The rows come from 6 hidden closed curves, with some noise, and rows from the same curve form a group. Each curve winds through 8 dimensions. The rows are also pushed far along 5 directions, which tell nothing about the answers.
In the rows, zero is written as 128.
Some rows, each with its group after it:
[168 127 164 148 143 147 115 142 158  80 152 147 109 107 204 171 152 103]
(0)
[ 79 114  99 141 122  95 109 135 141  86 105 181  92  86 142 165 162 118]
(4)
[ 93 113 133 107 169  96 122 123  74 108  93 107  95 173  61 122 143  76]
(4)
[160 117 157 156 105 143 123 141 122  97 145 150 125 156 157 123 145 101]
(3)
[134  98 140  94 144  99  97 149 134 111 187 126  84 126 143 158 109  78]
(5)
[122  79 132 129 182  68 116 138 129  55 175 130 105 137 100 161 122  76]
(5)
[194 110 111 115 101 166 176  98 136 194 150 136 152  94 185 102 128 143]
(2)
[ 81  94  55  95 125  96 115 119 120 146 126 132 145 132  66 130 104 131]
(1)
[ 82  94  73  77 107 133 126 162 164 114 166 167  95  65 168 154 112 123]
(0)
[ 56 111 114 112  79 108  86 160 153  74 115 179  95 107 139 179 148 138]
(3)
[124 165 180 180 117 168 166 126 130  72 108 131 117 105 174 125 138 127]
(0)
[177 154 145 149 148 153 168  99 148 119 127 119 130 111 152 106 119 155]
(0)
[184 139 134 201  96 150 129 131 201 127 158 160 175  93 165 124 129 161]
(5)
[ 65 191 150 193  88 143 138 126 132 113  77 111 162 117  88 111 106 177]
(0)
[103 122  82  78 104 138 157 104 108 225 101 150 163  99 135  91 113 163]
(2)
[127  95 142 166 122 114 124 137 159  78 138 161  96 100 144 159 157  87]
(5)
[118 100  83 109 123 121 119 140 169 175 154 122 129  64 123 137 144 130]
(3)
[ 98 137 112 135 150  65  92 152 149 105 130 125  82 145  47 161 123 137]
(4)
[122 137 167 110 142 128 142 144  91 120 125 155  84 137 169 142 130  95]
(2)
[ 51 161 121  60 116 147 104 140  63 121  64 140  79 156 152 127 132 127]
(1)
[ 94 163 114 110 103 132 127 121 131 181 124 120 144  76 120 117 122 193]
(5)
[ 76 131  83 108 129 114 106 113 154 118  85 128 139 108 111 143 117 153]
(2)
[168  91 134 190 146  76 123 129 178  64 147 157 101 125 119 170 156  85]
(2)
[140 103 141 115 176 113 161 124  90  96 127  85 102 175  73 122 135  93]
(4)
[ 94 131 131 128 113 136 122 147 122 127 103 161  78  86 154 142 182 111]
(4)
[ 87 124 143 128 132  83  74 145 147  83 125 109 120 160  78 185 103 102]
(2)
[169  91 131  62 147 147 154 118  95 144 152 142  75 123 194 145 132  67]
(4)
[128  97 107 142 110  74 122 124 165 116 164 113 137 137  76 167  83 131]
(4)
[155 114  98  81 133 148 117 137 163 132 149 139  88 123 176 127 115 108]
(4)
[190 100 137  84 189 136 127 154 123  97 186 133  90 116 171 135 172  95]
(5)
[ 93 119 122 138  99  93 115 130 121 111 136 141 118 137 121 166 101 125]
(2)
[149 120 165 113 137 186 135 157 126 119 144 157 119  91 211 117 175  93]
(3)
[109  75  73  71 137 108 122 146 122 125 150 156  97  84 150 174 165 109]
(2)
[189 119  95 111 150 124 136 104 124 185 156 117 139 135  90  94 111 140]
(1)
[ 49 116 110  63  99 150 119 138  95 109  71 145  79 112 156 126 172 112]
(0)
[122 140  77 141 124  89  90 110 144 179 119 105 161 136  39 121 112 174]
(2)
[118 101  77  66 163 102 116  96  81 145 109  94 171 195  65 111  96 137]
(0)
[ 82 145  85 106  91 145 138 137  95 184 120 172 151  97 137  86 126 181]
(3)
[206  95 164 121 174 126 142 128  91 101 161 127  98 193 153 123 135  49]
(2)
[ 96 166 166 178 129  91 130 127  78  68  97 128 103 185  95 152 111 123]
(4)
[172  91 122 119 107 144 135 135 167 149 165 111 150 134 138 127 123 122]
(1)
[ 49 106 106 117  98  82  75 164 134  97 128 151  82 108 101 169 161 110]
(5)
[166 161 154 185 124 131 130 143 145  93 143 155  93  99 171 145 174 147]
(5)
[155 115 144 167 171  52 118 133 164 117 177 130 123 137  61 165  88 122]
(2)
[200  98 145 119 164 124 178 120 101 137 181 117 128 140 136 103 136 124]
(1)
[ 87 145 104  83  96 144 113 123 129 190 100 121 150 113 105 108 118 182]
(3)
[131 115  91 141 139 115 107 131 177 153 151 139 160  99 106 108 113 140]
(1)
[118 167  99 187 117 100 113 114 176 145  92 102 164 142  37 125 100 193]
(1)
[102 185 156 160  96 166 120 137 105 164  81 115 156 153 116 112 112 140]
(1)
[126  93  85 160 122  49 117 125 206 144 145 168 122  91  69 160 112 140]
(2)
[ 91 162 157 163 100 135 117 126 143 146 108 134 156  75 121 132 133 166]
(1)
[108 165 145 165 109 136 127 109  88 164 100 118 176 155  98  67 108 152]
(1)
[159 143 133 116 147 153 159 106  88 176 123 123 149 142 141  46 141 154]
(1)
[126 158 139 179 122 142 158 108 115 152  98  83 156 117 113 112 146 141]
(3)
[117  73 107  74 160 105 103 126 102 115 136 124  97 168 116 131 116  42]
(4)
[ 98 148 131 138  95 146 138 129 153  95  98 142  93  83 160 149 148 147]
(0)
[238  97 101  78 120 177 148 118 174 209 197 123 135  93 194 100 119 129]
(3)
[113 134  72 138 100 124 119  99 154 150 105 144 174  98 134 129 118 189]
(0)
[ 83 149 116 136 102 140 101 128 163 162 114 140 165  80 139 115 111 166]
(0)
[146 112 108  87 119 139 142 145 155 169 176 145 119  67 166 153 124 152]
(3)
[149 141 178  91 152 187 155 126  61 114 100 104  83 158 216 115 163  73]
(3)
[184 164 130 187 130 134 118  99 171 142 107 119 171 147  94  91 124 173]
(4)
[159  76 130  95 137 138 148 155  78 115 181 163  99 143 168 121 156  77]
(3)
[137  91  80  54 105 151 139 118 137 154 146 147  93 103 186 105 122 117]
(0)
[ 69 151 150 167 148  82 131 129 118  74 101 102 120 146  63 151 103 132]
(4)
[106 178 158 160  78 142 120 108 131 162  94 106 134 109 118 114 121 164]
(5)
[ 42  97  77  83 103 109 104 138 160 117 121 158 110  74 134 154 115 141]
(2)
[128 165 180 174 144 118 138 138  78  93 122 118 122 168 108 150 125 128]
(0)
[134  93 100  44 138 149 134 128 113 143 148 143 140 138 144 110 109 134]
(3)
[120 158 114  66 128 179 126 120 122 173  83 115 148 137 136  85 124 169]
(4)
[110  87  86  91 141  81 115 132 107 137 177 146 124 136 102 119 100 119]
(1)
[128  84 122  51 174 121 109 158 107 109 155 130 113 164 102 132 131  93]
(3)
[176 121 130 142 183  94 137  99 137 154 138 110 141 172  46  72  87 132]
(2)
[ 54 111  88  65  97 148 122 121  95 123  94 127 136 146 137 103 100 121]
(0)
[ 87 146 157 126  90 144 133 118  53 127  83 112 131 185 117 104 130 117]
(0)
[154 114 146 170  96 109 115 147 194 111 136 169  80  87 147 181 172 108]
(2)
[107 121 135  73 144 124 112 154  85 127  99  87 106 219  71 123 131 108]
(1)
[ 77 109  99 154 102  78  79 171 183  94 139 134 116 139  74 197 109 119]
(1)
[136 113 150 177 165  72 102 128 155 116 159 101 178 157  21 118 104 135]
(3)
[195 127 164 193 156  98 112 128 130  86 152 101 119 169  85 158 155  94]
(2)
[137 112 175 111 112 174 119 147 145 105 137 135  95  89 208 148 180  80]
(5)
[177 108 146 114 185 141 156 102  97 141 145 114 140 155 128  73 107  86]
(5)
[ 81 119 166 147 100 111 128 146  70  82 128 132 106 163 120 147 136  91]
(0)
[101 120  89 119 111  96  84 163 182 109 152 144  90 128 111 156 104 131]
(4)
[119 121  78 157  91  83 113 117 166 158 163 139 182 121  79 123  73 181]
(5)
[170 158 158 152 147 142 131 112 133 111 105  91 118 174 117 109 112 114]
(4)
[ 89 167 151  82 132 153 129 130  54 120  77 134  78 169 159 116 124 113]
(5)
[117 132 127 128 153 107 120 119  96 165 133 117 139 143  67  85 116 128]
(5)
[ 87  73  98  81 134  93 123 136 152  98 153 126 100 105  94 150 120 107]
(0)
[119 165 135 159 144  98 104 134 110 114 118 111 130 152  70 115 142 162]
(5)
[111 161 135 160 136 145 151  92  97 151  71 118 140 124 117  75 138 132]
(4)
[200  89 132 158 170 106 146 113 135  95 172 124 116 138 118 113 147  93]
(5)
[122 104 141 148  92 126 136 143 110  90 153 178  82  91 193 160 175  96]
(1)
[104  99 120  65 154 106 117 167 113  99 164 143  96 141 112 171 117 107]
(3)
[188 126 168 176 135 148 144 128 152 152 171  99 159 108 148 121 137 105]
(3)
[113 105 143 106 115 129 142 145 124 114 144 120 132 136 147 158 117 118]
(1)

New rows. What belongs after each?
[198 112 129 122 178 134 169  87 109 145 164  93 173 144 115  75 110 138]
(5)
[150 138 149 132 143 161 147 117  75 105  93 124 118 159 156 102 176 110]
(0)
[ 80 133 123  70 133 120 122 132  60 141  96 149  99 174 135 117 110 102]
(2)
[132 141  94 150 119  92 127 112 160 180 136 155 145 112 104 112  84 167]
(2)
[133 110 123  93 139 113 105 140 152 180 153 138 119 114 105 118 114 117]
(2)
[134 159 199 164 126 150 131 130 140  64 112 124  89 112 185 167 147 101]
(5)
[197 130 144 166 106 141 142 116 184 178 126 145 127  95 138 116 157 139]
(2)
[125 144 143 146  88 160 125 113 134 158  90 160 136  82 175 129 163 133]
(4)
[154 118 166 121 171 134 160 113  76  88 137  99 137 165 132 114 137 105]
(5)
[ 51 115 137  85  66 151 106 155  93 115  94 136 112 146 163 145 148  99]
(1)
[181 134 138 172 142 113 135 102 177 104 132 106 118 131 112 144 112 123]
(4)
[ 75 100  96  65 124 125 108 163 124 121 128 186  95 131 152 153 108  99]
(5)
[112 112 134 145 174  59 106 132 132  54 142  84 104 181  71 186  95  87]
(3)
[196 123 108 116 163 166 150  97 115 175 123 111 163 117 145  88 161 133]
(2)
[157 147 188 197 130 114 153 112 134 125  88 134 135 151  99 124 147 116]
(2)
[108  99  45  90 133  85 104 133 160 136 152 153 116  73 126 181 129 149]
(2)
[126 127 126 141 107 116 132 112 101 150 122 125 140 141  99  84 147 149]
(1)
[160 106 132 171 125  81 100 148 216 143 187 153 121  80 102 163 121 127]
(2)
[ 72 159 140 131  92 140 141 125 110 119  89 116 127 113 156 156 120 151]
(3)
[138  98 112 120 143  77 115 143 140 111 178 166 123 126 113 172 112 134]
(4)
[116  95 127 108 108 135 120 172 134 105 151 147  83 119 152 147 170  96]
(4)
[145 122  94 150  85 117 113 139 175 158 171 144 142  98 134 135 108 142]
(3)
[161 107  98  97 114 144 116 161 171 154 178 145 101 110 160 117 131 122]
(4)
[116  68 108  67 150  98 131 138 125 110 126 157  66 141 119 140 144  75]
(2)
[125 103 117 148 113  99 137 133 156  95 161 165 135  99 129 160 123 155]
(3)
[133 172 179 144 141 173 149 134  80  90 106 137  99 110 210 149 172 118]
(2)
[110 118 100  75 166  98 116 118 116 141 116 112 139 144  89 152 103 127]
(2)
[ 67 129 110 109  74 130 108 138 146 157 118 155 102  77 149 102 135 135]
(0)
[205  90 130  99 183 110 146 120 105 161 218  95 163 154 102  90  98 114]
(5)
[128 104 106  86 140 107 134 115 108 181 129 109 127 150  55  93 112 138]
(2)
[129 163 198 174 123 143 127 126 146  72 109 116 101 113 165 161 141 111]
(5)
[ 82  87  50  73 122  98  87 132 168 112 130 158  99  83 127 154 132 131]
(1)
[145  72  98  92 113 122 106 128 168 137 162 156 110  95 165 160 127  84]
(4)
[112 133 116 139 130  97 122 121 117 149 155 133 135 115 108 109  98 139]
(5)
[131  81 128 121  85 108 103 173 167 106 186 155  84 109 166 186 143  95]
(1)
[156 142 161 149 130 171 161 131 126 114 149 145 127  58 218 123 183 143]
(5)
[ 75 135 127  99  89 138 142 110  73 151  74 118 144 157 119 119 119 134]
(2)
[ 39 100 102  60  97 138 127 147 126  97 108 153  73  85 161 144 146 108]
(0)
[192 103 133 116 151 134 124 131 127 176 173 118 127 132 110  98 142 106]
(2)
[ 96 106 120  82 131  94  72 149 112 132 123 112 105 180  73 155 122  87]
(2)
[180  98 173 154 178 103 140 135  91  78 175 119  88 159 119 130 160  65]
(5)
[ 49 164 110 141 130 124 115 110 121 129  58 119 166 104  89 118 133 173]
(2)
[128 177 177 213  88 140 154 106 142 142  85 128 136 105 107 101 144 177]
(2)
[112 125  69 122 125 104 107 129 171 149 132 116 110  92 113 146 125 140]
(3)
[ 94 103  79  92 112 123 115 126 167 190 132 144 162  86  89 115  98 155]
(5)
[124 109 114  59 137 129 122 143  70 128 137 118 109 209 116  99 107  99]
(4)
[ 70 140  91  96 136 126  98 139 116  99  99 157  93 108 163 146 140 128]
(2)
[130 134 110 143 151 133 128 114 149 121 125 142 133  89 142 110 135 144]
(2)
[130  97 134 165 129  86 139 141 162  75 167 126 137 130 113 180 108 126]
(1)
[107 149 155 105 135 165 137 109  82 138 102 115 147 146 162  83 105 114]
(5)
[135 112 107 125  91 163 127 121 132 176 122 153 148  89 177  99 161 120]
(2)
[ 83 162 133 105 109 161 138 107 102 173  73  89 168 134  84  86 117 173]
(0)
[133  84 130 134 155  71 133 128  90  86 149 116 109 178  63 131 145 101]
(1)
[ 93 126  88  74  96 163 115 113 147 176  96 129 155  95 158 118 113 150]
(2)
[141 149 138 165 159 107 111 120 156 134 141  98 171 144  80 114  85 142]
(3)
[166 134 189  90 204 137 146 142  80  90 138 100  73 186 128 136 132  71]
(4)
[ 67 108 108  67 139 101 112 137 110  88 110 110  88 153  81 157 116 112]
(0)
[191  75 158 119 188  96 161 129 110 104 184 120 112 145 118 164 135  73]
(2)
[186 129 159 147 175  96 144 113 116 145 167 109 132 157  88 127  87 111]
(4)
[175 111 104 146 107 119 135 110 164 166 174 133 156 109 132 125  93 143]
(2)
[129 154 180 119 129 161 128 133 102 171 102 124 120 140 132  96 141 114]
(2)
[165 201 219 229 111 151 119 121 117 134  94  99 140 157 104 106 151 140]
(2)
[143 142 206 172 110 145 158 117  68 100 118 114 121 170 146 107 141  95]
(0)
[166 108 156 182 123 119 114 158 177  58 172 161 128 128 156 174 137 102]
(5)
[146  88 133  86 163 107 127 136  87 153 156 126 112 179  79 111 108  75]
(5)
[ 85 130  88 182  76  96  88 128 180 164 122 146 168  76  84 130 136 165]
(2)
[ 77 150 107 146  78 123 150  95 113 184  78 120 175 112  81 108 114 194]
(2)
[107 156 126 174 141  85 113 102 142 127 106  84 152 149  59 129  92 160]
(3)
[ 78 103  87  34 124 123 117 119 100 145  95 126 122 146 109 140 113 130]
(4)
[ 73 159 150 167  93 114  94 145 116 134  94 131 119 121  90 136 154 140]
(2)
[ 98 154 137 155 105 136 108 122 113 114  81 141 143 153 132 107 128 126]
(4)
[185  89 153  96 149 137 146 143  86 134 177 131 128 189 124 122 114  81]
(5)
[120 130 136  99 140 127 132 121 127 145 137 101 150 113 106 126 117 154]
(5)
[189 112 186 173 171 110 141 132 108  81 162 137  99 171 136 128 137  65]
(2)
[ 49 107 124  95 108 140 124 155 100 104 103 150 109 112 152 134 161 102]
(4)
[168 147 161 179  93 179 151 108 153 118 127 144 166 108 201 104 129 149]
(3)
[134 145 189 199 112 138 122 158 140  73 112 115 118 167 126 171 149  91]
(1)
[ 35 147 102 112  87 106  90 133  95 118  81 156  96 119 108 152 132 141]
(1)
[120  92 128 150 137  78 111 155 136  84 175 160  76 101 129 165 155  88]
(5)
[153 172 176 194  87 166 144 110 138 154 117  98 171 126 152 108 120 147]
(3)
[ 93 139 103 129  91 112  92 139 124 135 117 136 144 154  99 119 113 150]
(5)
[143  95 134 119 139 126 127 136 149  95 182 149 121  99 187 144 122  93]
(5)
[ 92 167 106 154  75 138 118 144 198 160 125 163 145  33 148 152 126 207]
(3)
[161 146 151 185 108 151 129 148 183 132 150 174 159  88 166 136 131 150]
(5)
[170 123 101 130 129 121 122  99 135 166 151 128 140 117 105 103 113 141]
(1)
[107 112  95  92 135 100 117 129 159 107 143 140  93  93 139 166 110 135]
(5)
[ 64 207 124 164  84 136 119 130 111 169  74 125 160 117  92 123 108 211]
(0)
[ 69 158 118  69  90 164  94 140 113 180  86 143 119 105 168 124 138 157]
(0)
